The rows are grouped in 2 different ways at once. Each group adds its own fixed numbers to the row, and there is some noise. The rows also spread widely along 2 directions, which tell nothing about the answers.
Some rows, each with its group in each grouping after it:
[ 27.1  -4.1 -12.7 -49.7  12.8  18.7   5.5   8.8 -14.5  -0.8 -20.9 -22.0
  49.7   9.5 -23.3   5.7 -19.3 -25.5 -13.4  19.2  -9.8   1.9 -11.0 -30.1
   8.2]
q_720 Q
[ 15.8  -7.2   9.9 -24.1  -2.4  13.6  10.4   5.8  -7.9  18.7 -15.6  -5.5
   9.8  -9.3   5.4 -16.5 -16.1   6.2   4.1   5.2   7.5   6.6   6.5  10.0
   7.4]
q_636 Q
[ 31.4   2.4  -0.6 -16.9  -7.2 -25.9   4.2  17.8   3.0 -27.2 -27.8  -7.9
  45.3  22.9  -0.3  -8.8 -33.8 -12.4 -17.7  35.8 -10.9  20.9 -14.5 -28.9
  30.1]
q_490 V
[ 35.2   8.7  20.4  34.0 -20.8  -7.6  32.4  18.0  17.3 -28.2  28.1   0.0
  27.9   6.0   4.1 -19.0  13.1 -12.7 -15.1  31.6  -1.4 -47.8 -26.6   1.1
   3.4]
q_490 D
[  8.0  -4.9  19.3  33.3 -10.2   1.0  14.7  11.9  19.6   3.3  12.5  14.7
  -2.3  -2.3 -10.5 -24.0   1.2  -1.4  12.4  24.2   2.7 -20.0 -24.7  14.6
  -3.6]
q_636 D
[ -4.6  -2.7 -20.5  14.4   7.8  36.2  -0.3 -14.3   9.3  -0.5   2.9 -17.1
  -1.3  14.2 -12.6   7.1  -2.5 -10.3   0.3  -5.3   2.1   3.6   8.0  28.5
 -30.8]
q_720 K
[ 14.9 -11.0  20.0  32.2 -22.1  15.7  36.6   4.3  10.5   3.7   6.5  13.2
 -21.5 -13.2   6.1 -12.8   5.3  20.0   3.5  18.6  16.0 -20.1 -13.6  18.4
 -26.6]
q_636 B
[  8.8 -19.1   3.2  14.0  -3.5  36.5   9.1  -0.4  28.3  -5.0  17.0  -5.7
 -21.6 -11.0 -34.8   0.5  16.0  20.8  -5.8   9.2  21.7 -21.1  -5.4   7.5
 -47.1]
q_720 B
[ 26.9 -22.8 -14.9  15.5 -24.5   6.5  25.0   0.0  25.3   7.7  18.9  -8.2
 -21.3   6.3 -18.6 -18.2   0.3  11.7  15.4  16.4  27.4  -8.5  -8.7   0.4
   5.9]
q_720 V
[ -1.4  13.3  -5.8  26.3   3.2  14.7  10.2  -4.2 -17.7   9.1 -12.0   2.7
  11.0  17.8  19.1  -6.6 -21.9 -19.6   5.6   7.9   0.3  20.6   0.2  36.7
  -8.8]
q_636 K
[ -8.7 -20.9  -0.2 -21.9  15.3  -6.4 -34.2  15.0  13.3  10.8 -39.6  10.2
 -22.2   6.1 -28.1 -19.5 -49.2  17.4  21.6   0.1   7.5  43.0  14.2   5.5
   4.2]
q_636 V
[  8.8 -12.9   4.0   9.2   4.5  11.5  -3.1   9.1  33.5 -15.1  11.5 -12.2
  11.0   3.4 -53.2  -7.9   4.3  -8.8   3.6  10.7   0.7 -25.3 -18.0  -6.6
 -26.9]
q_720 D
[ 10.6  21.2  -9.0  36.9  -2.6   7.3  35.0  -0.8 -24.5   4.1 -11.0  -0.6
  31.3  24.2  27.8  -6.4 -23.6 -33.0   0.3  22.1  -2.3  13.2 -15.4  28.5
   0.6]
q_636 K

New rows. What belongs after each?
[  4.1  -0.1  17.5 -14.3  27.8   7.0 -39.0  22.3  25.8 -23.5  -9.8  -9.4
  19.5   1.6 -27.5  -3.7 -11.7  -6.7 -12.0   3.5 -16.2  -1.7  -1.1  -5.9
 -16.0]
q_490 D
[ 16.6 -19.3  -3.2 -47.5   8.1  32.0  -8.5   4.0   7.7  13.5  -3.3 -20.9
   7.0  -6.5 -32.6   0.5  -5.1   3.5   3.0  -5.9  10.2  -1.3   5.7  -8.8
 -10.4]
q_720 Q
[ 38.3  -2.5  -9.5 -26.6   0.4  16.7  21.1  -1.0  -6.3  -0.3 -11.9 -26.5
  35.9   8.6 -12.4  -0.9  -1.9 -22.9  -8.6  20.7   1.2 -10.7 -16.8 -18.5
   3.9]
q_720 Q
[ 17.6 -13.8  21.5  -9.5 -17.1  27.5  16.3  -0.7  15.1  41.7  10.5   1.0
 -36.0 -20.4  12.9 -32.2   0.8  31.5  20.4  -9.1  22.7  -4.2  17.7  36.8
 -10.7]
q_636 Q
[  9.0  -1.5  19.1  23.8  -4.2  -2.1  10.4  15.3  13.5  -2.3   2.3  11.0
   9.7   1.9 -17.4 -20.8 -11.9  -7.4   5.6  21.6  -2.7 -18.1 -17.7   9.0
  -1.0]
q_636 D
[ 26.7 -16.9 -10.3  18.0 -24.6   0.8  24.7  -1.7  24.4   0.3  20.2  -8.5
 -24.5   4.4 -23.4 -22.4   5.9  14.4  16.2  13.7  25.7  -9.4 -10.5   6.2
   7.7]
q_720 V
[  7.6  -9.0  21.1   3.5  16.2  13.5 -31.3  11.7  33.5 -19.1   5.8   0.5
  -3.8  -1.8 -21.6  -5.8   3.1  13.0  -5.7  -6.6  -8.7 -13.3   1.7   2.3
 -19.4]
q_490 D
[ 20.2 -18.2  -9.7   4.1 -18.9  -1.0  11.6   0.5  22.6  -2.2   5.4  -7.8
 -14.9   6.6 -27.7 -15.4  -5.1  12.6  12.9  10.8  18.8  -0.6  -1.0  -8.8
  -0.4]
q_720 V
[  5.9  -8.4  -1.6 -15.0  16.1  19.9  -6.5   9.4   5.9 -16.6 -20.6  -9.8
  19.9  -4.2 -42.9  20.0 -11.5  -3.6 -19.5  22.0  -0.2  -6.7 -13.7 -22.3
 -34.7]
q_720 B
[  9.9 -22.8   1.7 -52.3  17.0  38.4 -22.4  -1.9  13.5  19.7  -7.3 -15.9
  -9.4 -12.3 -33.6  -2.2  -3.7  11.4   8.3 -17.8  10.1   7.5  14.9   3.5
 -25.6]
q_720 Q
[  5.2  16.2  -4.8  29.4   4.1  10.0  16.4   1.3 -20.6  -3.4 -16.9  -0.6
  23.8  18.6  25.4  -7.2 -25.6 -24.5  -1.1  13.8  -2.3  20.4  -9.0  30.3
  -0.1]
q_636 K
[ 21.5  -3.7  21.5  53.6 -24.7   0.7  41.6  13.9  18.8  -5.1  23.2  17.1
   0.2  -0.4   0.1 -31.5   9.1   2.6  11.9  30.1   3.7 -37.3 -26.0  21.3
   3.9]
q_636 D
[ 15.6  -5.7  21.8  49.9 -24.5   5.7  38.9   9.9  21.0   3.8  30.4  20.5
  -9.3  -3.8   2.4 -39.0   5.7   4.5  14.0  26.3   7.1 -35.5 -20.0  31.1
   2.1]
q_636 D
[ 14.2  -5.7  17.7  -4.0   6.4  19.2  -1.2  11.7   9.3 -25.4 -14.5  -9.5
  17.2  -1.9   0.5   5.6  -3.0   1.6 -26.0  22.5   4.9 -13.0  -8.6  -5.1
 -25.6]
q_490 B
[ 26.1   2.4  -1.0 -15.0  -5.9 -18.2  -7.1  16.8  10.2 -21.6 -27.0  -8.9
  27.4  19.0   0.0  -9.6 -26.9  -3.5 -13.4  19.1  -6.1  21.6  -9.6 -20.6
  22.1]
q_490 V
[ 24.8   7.1  13.8  33.9 -12.9 -12.6  32.6  17.7  -1.7  -9.7   1.1  11.7
  34.1  13.5  -4.4 -25.1 -10.9 -24.1   3.7  44.5  -4.9 -27.5 -33.6   2.6
  14.8]
q_636 D
[ 24.4   5.9  14.5   0.3   9.8  -8.4  -9.4  24.4  16.0 -31.3  -5.7  -6.1
  34.5  11.0 -12.5 -10.0   0.6 -18.8 -19.5  25.8 -17.1 -19.9 -24.6 -16.2
  -0.1]
q_490 D
[ -9.0 -28.9   9.9  -9.4  11.0  45.8 -25.6  -2.7  40.1   0.7   3.8  -1.8
 -46.5 -24.3 -47.0  10.9   5.1  40.3   4.2 -10.1  25.9  -7.8  10.8   7.1
 -69.8]
q_720 B
